The rows are grouped in 4 ways, from coarse to fine. Each group lies inside one group of the grouping before and may be the whole of it. The rows also spread widely along 13 directions, which tell nothing about the answers.
In the rows, 128 means zero.
Known rows, each followed by its group in each grouping:
134,124,116,135,145,151,96,147,131,103,122,108,121,127,127,117,109,126,133,117,119,102 : lamo q645 q515 q709
139,106,153,150,142,77,141,112,133,104,140,119,149,139,109,102,129,143,139,109,81,139 : belit q47 q979 q769
117,114,125,147,110,72,148,151,127,133,119,97,130,108,109,102,121,130,123,123,92,125 : belit q475 q845 q432
126,116,112,127,108,75,137,144,127,143,128,105,99,133,156,120,102,145,144,113,123,134 : belit q47 q718 q155
140,104,161,114,124,115,142,111,126,124,130,137,121,175,148,159,105,121,146,114,131,144 : lanuf q439 q821 q218
171,117,113,132,143,133,139,103,107,93,97,117,113,136,140,150,108,138,134,124,154,95 : lanuf q439 q77 q453
158,130,138,145,140,114,114,119,112,137,85,75,113,139,141,115,93,112,142,135,125,99 : belit q475 q82 q373
142,133,151,131,136,144,145,131,98,149,142,96,98,123,143,119,140,157,156,130,109,116 : belit q47 q786 q442
155,134,165,116,121,134,154,115,109,145,130,106,127,133,141,156,149,113,121,139,131,135 : lanuf q439 q821 q655
156,165,151,115,141,127,91,126,125,132,127,86,128,142,137,152,122,94,130,138,134,121 : lanuf q435 q884 q618
125,114,149,115,126,133,129,128,122,131,165,146,101,168,159,149,113,146,132,119,157,147 : belit q274 q535 q261
129,128,120,130,140,133,71,126,155,110,155,151,141,156,144,123,95,94,104,131,151,139 : belit q47 q979 q46
176,175,120,116,163,114,79,111,139,96,128,116,134,147,140,151,114,110,117,131,160,124 : bugi q742 q441 q386
125,101,145,153,134,91,171,126,103,121,120,110,102,132,110,131,102,141,144,122,119,106 : lanuf q435 q884 q758
139,119,85,128,109,100,135,125,117,99,133,103,141,107,146,155,141,112,102,133,135,114 : belit q553 q542 q565
150,111,111,160,150,110,102,107,130,112,114,137,142,146,153,106,57,138,190,118,99,99 : bugi q279 q309 q635
121,109,144,143,118,134,138,130,111,164,111,122,150,119,140,117,93,87,161,139,78,117 : lamo q799 q879 q479
142,130,143,145,137,167,130,139,118,139,115,98,119,106,119,105,134,111,105,143,128,109 : lanuf q951 q775 q623
137,150,183,141,131,137,92,134,149,153,154,108,151,144,127,113,121,100,125,139,118,148 : lanuf q951 q775 q672
143,132,140,124,111,122,125,137,119,156,107,100,114,140,159,140,97,114,147,129,130,127 : lamo q799 q914 q107
136,110,116,141,163,64,139,105,132,84,141,143,121,146,113,130,102,154,141,99,117,129 : lanuf q951 q465 q790
146,130,113,147,123,128,121,140,118,119,116,75,116,109,138,124,126,121,105,137,140,100 : lamo q645 q515 q393
152,106,122,127,101,121,127,147,147,98,94,100,147,120,115,111,140,114,92,112,116,125 : lanuf q435 q196 q315
173,143,191,98,122,107,138,120,143,121,135,101,153,152,131,140,188,118,99,112,109,178 : bugi q742 q574 q334
158,159,157,134,144,144,97,138,132,129,154,95,91,153,133,124,117,169,132,126,162,124 : lanuf q439 q482 q683
149,126,126,118,134,95,114,128,143,97,131,118,110,158,132,141,117,141,109,107,154,141 : lanuf q439 q482 q300
111,138,163,134,161,127,114,127,116,132,209,117,128,137,121,142,152,124,119,136,112,144 : lamo q799 q33 q580
175,144,141,144,146,157,88,115,132,116,148,94,121,141,150,103,130,156,132,131,136,115 : belit q47 q786 q342
140,104,109,132,150,131,121,122,125,119,140,120,144,109,131,94,143,125,117,119,74,129 : lamo q799 q879 q154
104,107,152,137,117,122,137,122,130,136,191,166,157,138,127,145,127,101,109,142,130,154 : lanuf q439 q77 q453
125,115,130,140,137,150,105,148,128,104,124,115,94,153,129,122,91,131,130,121,154,100 : belit q47 q786 q442
135,149,120,129,135,104,118,136,136,129,143,135,119,124,126,121,118,130,99,132,151,140 : belit q274 q535 q261
185,139,134,143,152,193,91,92,140,133,123,168,148,134,158,98,93,128,144,142,143,123 : lanuf q951 q775 q623
164,139,141,140,148,147,110,103,122,85,159,110,140,141,130,148,151,133,96,138,163,117 : belit q274 q535 q261
130,113,151,112,98,118,149,132,129,141,127,131,135,131,136,136,151,93,75,135,144,161 : belit q475 q82 q373
118,122,123,143,138,112,127,153,127,132,163,106,98,115,120,103,135,151,99,125,124,134 : lamo q799 q33 q580
144,114,145,154,138,136,125,129,134,95,128,133,145,138,110,112,109,133,140,120,112,109 : bugi q742 q441 q386
126,132,142,132,114,156,127,155,117,131,138,117,111,127,140,140,111,148,160,123,131,110 : lamo q645 q515 q393
145,132,148,129,125,191,110,145,134,94,126,146,116,152,119,146,104,145,139,121,167,106 : lanuf q439 q482 q300
130,147,120,134,119,150,115,137,119,164,126,161,118,129,151,137,58,122,173,145,148,109 : lanuf q439 q482 q683
155,143,127,145,105,138,126,148,132,101,110,114,135,110,122,128,115,163,154,116,131,102 : lamo q645 q515 q709
148,148,126,118,125,141,110,136,137,125,124,148,131,125,132,123,116,134,127,129,141,133 : belit q475 q845 q432
145,169,117,126,158,119,96,115,128,95,151,145,154,120,112,148,122,128,141,132,128,116 : belit q475 q845 q432
159,126,117,117,128,115,134,118,140,100,114,150,133,125,125,121,137,131,86,123,148,146 : belit q475 q845 q432
139,111,125,160,131,169,134,147,133,110,103,159,123,112,102,82,89,158,145,119,116,101 : lamo q799 q879 q154

New rows, each followed by its group in each grouping:
159,156,142,113,154,139,75,113,153,106,152,151,151,147,127,122,135,118,104,126,142,153 : belit q475 q82 q373
124,121,140,160,116,117,107,150,154,118,152,121,137,137,117,106,109,105,83,141,152,132 : bugi q742 q441 q386
125,152,177,112,122,92,111,161,135,127,119,89,91,181,125,158,94,136,150,105,152,136 : belit q274 q535 q261
122,123,148,138,144,152,92,124,141,90,200,164,152,158,135,142,120,145,153,117,126,132 : bugi q279 q309 q635
137,108,118,132,120,112,140,108,115,139,151,131,143,118,151,133,131,102,110,143,117,134 : lanuf q435 q884 q618
113,112,99,110,144,84,132,130,119,154,145,135,119,114,143,105,129,115,117,120,86,150 : belit q475 q82 q373
124,159,99,124,129,155,117,161,119,113,134,129,135,85,107,131,138,128,124,133,123,100 : belit q274 q535 q261
123,110,161,127,113,101,149,137,120,150,126,96,110,144,140,127,126,107,119,127,121,143 : belit q47 q718 q155
164,128,111,146,157,76,103,105,136,121,127,96,121,141,141,104,100,139,126,121,117,127 : lanuf q439 q482 q300
119,156,184,127,113,150,135,169,116,145,124,115,114,130,101,135,116,147,176,122,117,114 : belit q475 q82 q373
132,128,168,120,119,110,139,136,138,122,138,125,137,145,110,139,139,119,112,118,121,153 : lanuf q439 q482 q300
156,121,145,152,165,120,114,106,126,92,131,87,143,137,104,120,139,107,95,132,118,113 : lanuf q439 q482 q300
142,102,142,127,133,115,129,145,144,107,120,125,85,163,139,104,110,168,120,95,142,142 : bugi q279 q309 q635
118,146,109,131,136,135,105,159,129,147,157,129,118,98,119,104,116,133,134,132,109,119 : lanuf q435 q884 q758
167,124,120,135,159,161,110,115,129,90,127,145,121,130,121,111,113,158,138,117,132,106 : lanuf q435 q884 q758
147,108,139,115,136,139,142,119,125,131,120,141,136,128,136,108,143,118,107,122,105,147 : belit q274 q535 q261
130,150,147,118,139,140,95,151,136,123,128,126,116,148,125,128,101,127,153,114,127,124 : belit q47 q979 q46
124,119,156,133,112,143,107,161,145,116,130,101,146,137,107,118,128,113,127,116,100,124 : lanuf q439 q482 q300
120,102,165,149,128,69,151,122,118,147,134,99,118,158,127,126,94,122,144,123,105,135 : lanuf q439 q482 q683
110,98,153,131,162,99,146,109,100,141,159,138,81,173,143,149,83,125,151,125,133,131 : lanuf q435 q884 q618
154,124,148,120,146,99,132,112,137,130,109,145,131,149,140,113,111,120,129,114,112,156 : bugi q279 q309 q635
145,123,105,121,126,123,123,138,134,106,108,137,101,136,141,137,101,132,106,119,165,126 : lamo q799 q33 q580
152,123,157,119,150,166,125,119,96,140,134,85,115,135,146,131,141,124,157,129,92,107 : lanuf q435 q884 q618
150,123,106,107,155,78,123,112,128,119,130,111,113,139,142,130,131,120,97,115,123,148 : lanuf q439 q482 q683
142,150,140,130,168,128,123,114,105,132,109,122,115,133,125,146,97,96,137,142,132,111 : lamo q799 q33 q580
162,90,136,133,78,142,143,134,136,127,95,105,121,142,164,114,124,127,86,128,161,134 : belit q274 q535 q261
149,124,146,137,123,165,117,125,122,124,135,114,140,136,139,140,118,118,141,137,128,107 : lanuf q439 q821 q655
141,108,114,136,99,130,147,130,114,89,120,120,124,133,142,171,114,139,132,120,160,101 : lamo q799 q914 q107
141,110,111,116,96,92,135,117,124,125,136,108,142,134,166,167,132,100,103,134,147,138 : lanuf q439 q77 q453
111,136,114,141,140,111,112,154,124,109,142,120,117,127,106,139,91,138,157,118,124,97 : lanuf q439 q77 q453
129,98,142,152,105,127,119,155,151,126,122,123,126,135,117,88,98,130,114,120,123,128 : lanuf q435 q884 q758
150,122,117,118,149,104,116,131,151,93,123,142,141,137,119,109,127,130,118,100,103,141 : bugi q742 q574 q334
163,122,124,116,137,149,151,91,107,133,98,173,132,135,153,154,94,110,154,136,136,120 : lanuf q439 q821 q218
150,129,128,128,173,138,102,107,119,114,122,115,136,132,129,112,126,96,122,132,102,116 : belit q47 q786 q442
136,137,99,128,115,145,150,147,105,122,143,121,102,91,138,132,148,161,118,131,145,109 : belit q47 q979 q46
156,96,145,125,140,125,131,131,144,126,109,121,92,153,136,77,123,145,89,108,129,157 : belit q553 q542 q565
117,148,174,150,136,150,127,157,125,155,124,138,104,133,103,102,82,136,170,132,123,114 : belit q47 q718 q155
178,128,110,134,140,129,114,105,125,87,109,114,143,135,147,139,117,124,132,125,135,102 : bugi q742 q441 q386
157,136,128,142,126,114,116,111,133,116,122,115,138,134,140,140,108,109,114,138,155,120 : lanuf q951 q465 q790
131,126,156,125,123,121,131,151,133,117,133,127,124,148,123,131,112,144,160,106,110,128 : bugi q742 q441 q386
148,127,107,152,121,137,128,131,113,106,123,86,132,106,126,136,130,122,112,142,138,87 : lanuf q439 q482 q300
133,100,138,133,122,102,144,134,126,98,120,111,131,147,127,138,119,121,130,111,114,120 : bugi q742 q441 q386
137,125,137,130,163,118,105,143,146,110,135,124,102,147,120,92,118,146,113,105,122,140 : bugi q279 q309 q635
138,83,82,115,128,149,121,129,117,88,106,110,124,128,148,146,126,95,96,122,137,99 : lanuf q439 q77 q453
131,119,115,119,131,100,126,136,132,85,130,137,118,146,127,142,110,154,149,95,124,124 : belit q47 q979 q46
160,133,131,117,133,138,145,132,124,105,116,134,120,124,126,130,142,141,114,118,135,127 : bugi q742 q441 q386
125,111,123,130,117,95,163,123,112,109,152,145,135,119,123,155,126,146,150,117,114,123 : lanuf q435 q884 q758
158,145,119,139,116,138,111,120,135,106,131,131,144,121,138,136,122,119,113,141,161,116 : belit q47 q718 q155
126,155,103,127,149,92,106,119,131,111,167,152,150,117,126,140,118,121,136,130,120,132 : belit q47 q979 q769
151,112,131,135,164,186,115,133,116,122,122,119,97,136,137,94,117,133,124,128,124,104 : bugi q742 q441 q386
144,167,132,129,155,104,104,131,138,120,124,126,150,116,102,114,122,114,124,127,107,130 : belit q274 q535 q261
132,117,163,127,157,125,135,115,101,139,136,104,105,151,133,130,125,119,134,129,117,126 : belit q475 q82 q373
166,112,134,135,93,85,124,114,150,115,119,102,176,126,139,122,139,106,104,126,108,145 : lanuf q435 q884 q758
161,133,134,112,165,160,86,93,134,104,135,160,139,160,148,139,113,96,106,138,157,137 : belit q475 q845 q432
142,141,126,124,147,129,100,128,126,108,127,119,135,137,132,145,108,119,151,120,116,114 : lamo q799 q33 q580
116,134,122,122,115,89,147,155,129,115,125,147,123,128,117,148,101,134,151,111,124,125 : bugi q742 q441 q386
96,89,119,135,156,116,142,154,118,104,121,130,110,124,95,98,110,130,142,101,75,108 : belit q47 q979 q769
112,115,178,147,132,103,139,130,126,154,176,116,125,146,119,123,129,113,105,140,124,153 : lanuf q439 q77 q453
144,120,119,149,139,140,126,132,134,133,144,136,131,107,119,85,122,147,122,130,104,123 : lanuf q439 q821 q655
180,163,176,96,159,126,105,101,127,122,94,120,111,176,140,152,113,116,134,120,158,145 : belit q475 q82 q373
160,149,146,120,120,114,133,133,146,95,137,142,140,135,117,140,144,151,116,113,144,146 : bugi q742 q441 q386
123,135,126,115,122,76,139,131,124,101,134,119,135,134,122,165,130,113,126,116,126,131 : belit q47 q786 q342
131,122,127,139,148,129,102,122,138,127,159,142,122,143,142,117,98,134,135,123,134,133 : lanuf q951 q775 q623
142,135,125,119,128,161,136,139,123,126,108,169,130,117,136,125,107,137,161,120,119,119 : bugi q279 q309 q635
151,118,105,105,112,105,117,118,134,153,141,128,127,137,183,129,121,123,121,124,123,158 : lanuf q439 q482 q300
138,134,137,130,129,153,121,143,127,168,123,133,98,126,147,89,102,130,128,137,132,133 : belit q47 q786 q342
162,134,159,141,142,136,100,123,142,130,103,95,143,139,125,100,113,105,130,127,106,123 : lanuf q951 q465 q790
134,127,136,134,154,107,125,126,124,89,158,116,114,146,114,137,134,157,120,112,136,124 : belit q274 q535 q261
131,103,192,140,93,129,176,140,117,148,111,111,119,144,135,132,131,114,114,134,137,142 : bugi q279 q309 q635
149,121,112,109,142,87,135,106,118,106,105,114,126,138,145,152,125,94,113,121,130,130 : belit q47 q718 q155
153,91,114,109,93,174,139,151,146,139,89,169,134,113,151,82,120,142,128,103,97,147 : lamo q799 q914 q107
134,135,126,156,152,109,107,111,126,120,172,133,130,135,134,118,102,139,138,138,134,121 : belit q47 q979 q769
155,127,141,139,135,96,131,119,136,99,119,110,145,137,118,129,131,108,98,127,130,131 : bugi q742 q441 q386
113,117,135,125,152,177,129,143,107,141,149,141,96,130,131,119,123,119,111,138,138,119 : belit q274 q535 q261
144,101,134,106,117,132,150,125,130,118,138,148,134,131,136,129,152,134,108,112,117,152 : lanuf q435 q196 q315
147,118,159,147,149,143,150,116,111,130,109,120,113,134,121,118,110,130,140,130,126,111 : lanuf q951 q775 q672
127,114,128,127,101,115,145,145,138,120,128,133,150,114,114,128,134,118,116,121,105,135 : lanuf q439 q821 q218
137,129,138,106,161,122,143,108,110,90,140,146,111,150,122,166,139,124,118,116,145,131 : belit q47 q786 q342
143,132,130,90,125,126,119,134,124,130,109,127,118,157,164,164,106,96,141,118,136,134 : bugi q742 q441 q386
149,133,124,115,138,155,120,149,132,108,116,124,121,110,111,99,149,151,115,113,110,124 : belit q475 q845 q432
138,153,164,174,113,89,110,135,145,134,178,90,163,120,120,110,137,131,116,146,121,138 : bugi q279 q309 q635
146,101,136,131,117,130,135,127,142,97,112,145,142,138,126,113,125,127,113,111,122,135 : belit q47 q979 q46
142,125,129,127,106,145,149,137,125,96,104,136,139,118,119,155,126,124,127,121,147,109 : lanuf q951 q775 q672
108,131,165,108,136,120,124,151,134,133,137,130,127,143,110,129,131,100,132,113,99,149 : belit q47 q718 q155
140,139,119,141,110,134,93,166,158,141,126,100,128,110,129,81,117,135,111,124,123,128 : lanuf q951 q775 q672
159,128,139,123,144,128,114,133,151,106,106,125,110,140,117,92,131,128,84,114,143,145 : belit q47 q718 q155
141,106,133,114,110,107,144,117,130,111,142,136,176,124,129,140,155,115,130,113,82,145 : lanuf q435 q196 q315
148,133,131,129,94,121,149,114,109,152,106,116,157,113,167,162,126,65,111,162,142,125 : bugi q279 q309 q635
132,133,128,128,137,153,143,126,90,124,163,121,110,126,150,167,130,135,149,141,142,99 : bugi q742 q441 q386
143,137,107,112,148,132,103,148,131,125,123,106,119,113,130,107,134,134,129,109,93,127 : lamo q799 q914 q107
148,106,151,122,148,188,115,119,120,146,147,134,122,143,151,103,131,129,134,128,103,134 : lanuf q439 q482 q300
152,109,142,147,119,170,114,137,145,132,114,120,125,129,136,86,114,125,104,131,139,126 : lanuf q951 q775 q623
147,122,125,110,123,96,92,150,165,121,130,109,104,156,149,105,120,140,90,101,139,168 : lamo q799 q33 q580
102,112,168,147,99,127,144,176,138,164,141,100,100,127,117,96,121,134,111,124,125,142 : lanuf q951 q775 q623
132,117,117,155,104,111,101,130,138,105,158,115,152,141,141,144,95,126,140,131,143,107 : lanuf q435 q196 q315
154,123,137,144,104,123,129,145,148,137,135,121,126,123,130,86,124,174,131,115,115,141 : lanuf q439 q482 q300
119,91,164,146,141,124,148,133,131,120,138,142,115,150,100,104,114,125,103,121,125,138 : lanuf q435 q196 q315
131,113,159,132,130,135,142,139,119,105,116,106,117,146,106,143,123,121,123,119,131,112 : lanuf q439 q482 q683
138,133,139,135,167,155,131,113,92,159,129,117,101,125,146,116,111,112,144,147,115,109 : belit q47 q979 q46
127,97,114,136,128,96,135,135,119,118,130,87,104,129,136,115,130,129,96,125,126,122 : belit q475 q845 q432
155,128,160,132,83,127,133,135,135,115,104,109,144,147,142,159,114,122,136,125,148,128 : lamo q799 q33 q580
144,121,128,149,114,108,129,118,123,130,154,94,131,125,152,135,129,126,114,139,142,123 : lanuf q951 q465 q790
104,109,119,134,135,93,110,144,147,115,171,145,113,145,122,112,111,130,88,122,145,151 : belit q475 q845 q432
124,103,156,147,109,172,121,151,145,115,139,150,140,136,116,97,115,137,138,119,117,123 : belit q47 q718 q155
127,124,98,118,141,110,154,134,101,115,123,117,98,110,138,148,136,120,104,128,142,115 : bugi q279 q309 q635
138,130,136,108,110,137,110,142,142,146,117,131,139,136,150,128,112,101,137,120,116,142 : lanuf q951 q465 q790
165,145,136,102,138,167,105,130,132,117,139,129,108,147,147,143,130,151,134,116,148,130 : lanuf q439 q821 q655
128,103,141,95,159,150,112,130,123,119,112,126,130,149,134,132,128,84,130,108,80,136 : lamo q799 q33 q580
148,100,108,122,147,105,136,105,125,87,125,127,113,142,139,135,134,115,82,120,152,132 : belit q47 q718 q155
121,96,135,135,160,164,151,134,107,139,115,130,98,119,119,97,120,116,119,127,106,113 : lanuf q951 q775 q672
143,126,126,155,117,128,131,113,114,156,148,109,134,114,160,125,111,124,140,149,131,116 : lanuf q951 q775 q623
147,114,148,112,152,147,135,102,106,119,157,150,104,161,153,157,117,146,154,120,140,129 : lanuf q435 q884 q758
140,122,159,155,131,140,108,138,148,121,160,126,134,140,117,95,123,150,119,122,122,140 : lamo q799 q914 q107
142,120,116,118,116,114,108,127,142,109,171,124,128,141,159,132,144,141,103,117,143,150 : belit q47 q979 q46
127,145,92,127,124,123,118,134,126,165,137,157,123,107,151,130,85,105,131,149,141,125 : lanuf q439 q821 q655
144,122,133,124,160,134,124,118,123,126,138,132,110,141,130,121,117,133,129,122,121,130 : lanuf q439 q821 q218
140,108,126,134,100,147,126,146,134,113,115,110,128,132,134,133,114,125,123,124,136,110 : lanuf q439 q821 q218
133,113,135,146,114,139,134,130,116,134,174,128,113,131,152,119,123,175,144,133,136,123 : belit q475 q845 q432
130,162,110,128,152,165,92,143,127,120,158,163,133,110,122,118,106,152,176,123,111,107 : belit q47 q979 q46
116,126,122,149,149,104,110,157,138,123,122,101,100,127,101,92,100,113,93,128,131,121 : belit q553 q542 q565
121,115,113,141,107,99,146,138,121,93,146,123,140,122,116,160,122,140,137,119,129,108 : lanuf q439 q482 q300
135,80,124,116,109,81,151,122,121,130,97,101,122,148,163,141,115,96,111,114,112,143 : lamo q799 q33 q580
157,126,113,154,144,117,159,100,96,104,121,139,138,111,122,139,103,168,189,123,102,86 : lanuf q439 q482 q300
163,117,165,116,115,115,120,109,157,121,163,153,138,172,152,129,135,153,113,110,144,182 : lanuf q439 q482 q300
160,107,155,126,130,183,149,108,107,108,122,142,132,141,152,146,138,132,140,128,134,116 : bugi q279 q309 q635
150,137,118,132,141,124,109,130,135,104,133,136,121,134,129,126,106,159,145,110,131,122 : lamo q799 q914 q107
137,133,160,137,105,111,105,142,148,123,148,92,142,144,132,123,137,114,103,127,133,145 : belit q47 q979 q46
125,128,103,135,147,178,106,138,108,144,137,129,125,105,152,116,112,100,137,148,114,96 : bugi q279 q309 q635
127,135,148,120,114,106,143,140,125,138,150,110,133,120,126,135,154,120,109,129,115,151 : belit q553 q542 q565
123,148,146,137,123,118,141,140,121,147,128,149,126,113,108,124,110,122,128,141,137,130 : belit q475 q82 q373
